There are 3 ways to turn a row about zero (a turn may also mirror it). The second row of each pair is the first, turned, with some noise. The first 27 pairs use one turn. New pairs use 2 turns, one after the other, and a turn may come again.
In the rows, 128 means zero.
Some pairs, each with its turns in order after it:
[115 119 118 189 189 200 150  90]
[ 96 137 104 136 153  66 196 189] : sapu

[133 126  74  97 152 110  83 195]
[161 172  99 114 183 153 137  70] : Vopu

[101 118 107 128 208 112 196 148]
[198 183 132 164 103 142  76 151] : Vopu

[122 150 166 150 109 131 140 153]
[150 156 128 133 121 142 168 145] : boz

[103 133 131 161 140 108 130 119]
[146 147 112 152 127 139 143 150] : sapu

[ 67  99 111  65 139  92  95 156]
[160 164 106  45 129 168 110 104] : Vopu

[130 112 115 106 134 148 118 159]
[109 108 140 150 117 149 128 109] : boz

[154 102 117 138 102 129 106 126]
[129 124 134 131 167 123  97 124] : sapu

[159 157 128 106 100 141 105 198]
[132 124  58 137 163 127 171 102] : Vopu

[102 142 203 106 192 137 117 115]
[ 95 139  95 180  71 101 166  91] : sapu

[143 172 132  84 159 101 112 114]
[120 109 109 141 124 188  98  99] : Vopu

[102 171 196 101  75  87 121 107]
[116 206 171  96 164 130 150 165] : boz

[ 96 158 120 160 101 116 151 151]
[137 135 114 118 117 180 132 169] : sapu

[179  63  93 120 132 151 134 143]
[ 97  92  85 133 108 150 117  65] : boz

[ 54 173 142 109 170  92 119 129]
[114 160  91 107  78 155  60 105] : Vopu

[ 90  89  94 139 124  99 134 127]
[184 105 123 138 154 144 145 135] : sapu

[111  80 183 119 144  57 119 120]
[ 53 140 119 110 149  75 167 151] : boz

[150 152 166 130  86 165  91 132]
[ 58 129 126 143 129 137  81 130] : sapu

[135 137 130 145 106 103 164 156]
[145 119 117  99 138 145 171 129] : boz

[132 161 120 121 120 134 126  97]
[115  94 129 135 128 125 104 117] : Vopu

[138  33 104 157 118 162 126 111]
[146 151 201 104 169  96 163 171] : Vopu

[100 173 163 109 114 129 173 209]
[102 133  85  77  73 198 141 112] : sapu

[135 129 134 133 118 149 122 134]
[132 140 124 137 113 140 130 121] : boz

[122 142 119 152 110 109 117 134]
[118 133 128 129 116 107 136  95] : Vopu

[173 131 175 131  62 145 147 164]
[128 183 106 113 124 194 171 107] : boz

[130  98 111  86 158 127 150 113]
[156  99 140 111 118  89 149 101] : sapu

[126 121 151 174 132 171 100 111]
[145 163 105 162  86 103 120 123] : boz

New pairs. What belongs after each?
[110 154 133 155 109 113  67 123]
[118 166 157 103 130 170 160 144] : boz boz

[110 122 124 153 109 166 117 119]
[140 156 116 112 101 156 123 106] : Vopu Vopu

[159 130 104 128 125 139 146  59]
[101 108 141 120 102 129  62 150] : boz boz

[126 156 135 109  81 110 182 138]
[166 113 134 102 168 117  79 134] : Vopu sapu

[167  95 167 159  58 130 161 185]
[206 125 128 132 200 151 100  86] : boz boz

[179 131 113  81 105 121 124 172]
[143  90  70 141 150 128 101  95] : Vopu boz

[138 135 178 110 121 118  89 128]
[117 138  75 123 113 101 105 118] : boz Vopu

[114 124  91 176 169 114 175  72]
[162 146 181 137 143 183 155  77] : boz Vopu

[132 130  96 127 127 159 177 193]
[107 103 161 158 187 162 110 102] : sapu boz

[ 31 149 184 117 101 181 127 114]
[165 168 152  84 139  29 149 156] : sapu Vopu

[178  97  75 122  88 198 181 157]
[154  84 144 129 104 124 165  19] : sapu sapu

[201 109 124  87 151 126 125 129]
[142 105 173 168  94  96 102  94] : boz boz

[144  91 178 190 102 131 110 112]
[155 131 181 106  93 168 115 175] : boz sapu

[117 102 118 162 110  93 113 143]
[118 140 134 170 172 135 121 132] : sapu Vopu

[168 125 141 109 134 158 149  99]
[168 124 137 154 116 158 112 104] : sapu sapu

[121 119 147 123 129 110 146 103]
[142 139 135 123 149 135  98 130] : sapu sapu

[162 195  69 141 118 116 107 149]
[100 133 218 139 118 132  89 123] : Vopu Vopu

[102 124  86 167 145 140 195 159]
[120 133  94  63  97 154 125 183] : Vopu boz

[ 92 140 143 116 175 103 210 152]
[151 123 126  76 171 189 121  73] : sapu boz

[210 133  67 140  73 124 171 155]
[191 176  83 111 139  48 104 148] : Vopu sapu

[138 140 125 144 167 173 152 177]
[125 135 102  94 185 106 120 167] : boz sapu

[132  96 108 126 147  86 176 149]
[104  84 116 137 163  98 133  89] : boz boz

[138  88 143 120 190 102 130 135]
[166 155 163 119 103  93 108 159] : sapu sapu

[ 96 170 103 167 201 154 120 119]
[138 143  82  76  70 156 147 168] : sapu sapu

[110 148 119 155 155 146 126 199]
[128 118  72  86 157 121  91 151] : boz sapu

[152 143 140 120 120  97 119 131]
[128 101 120 123 135 110 126 159] : Vopu sapu

[127  87 112 171 137 171 161  74]
[124 109 200 146 133 144 120  67] : boz Vopu

[ 89 107 140 173 148 115  76 121]
[121 140 145  62 132 127 178 140] : boz boz

[149 103 120 146  67  91 140  90]
[ 95 154 125 134 176 161 174 102] : sapu Vopu

[115  71 141 138 158 142 143 146]
[153 111 112 100 138  76 141 112] : boz boz

[123 135 150 101 205 103 115  90]
[148 173 159 183  78 143 113 120] : Vopu boz

[ 80 173 180 107 153 129 119 133]
[114 175  85 178  97 119 145 132] : boz Vopu

[127 170 154  65 129 121 150 149]
[116  68 128  75 118 106 138 141] : sapu Vopu

[ 50 169 121 162 133 112 145 124]
[ 96 123  92  55 149 145 124 159] : sapu sapu

[136 174 123 154  98 137  93 138]
[ 92 158  83 119 136 110 108 142] : sapu Vopu

[165 119 110 145 106 105 137 137]
[122 119 148 130 151 144 103  93] : boz boz

[105  84  90 129 109 133  44 105]
[ 98 199 179  81 128  95 133 134] : boz boz

[113 148 151 215 130 122 225  75]
[186 202 190  50 124  92 127 107] : boz sapu

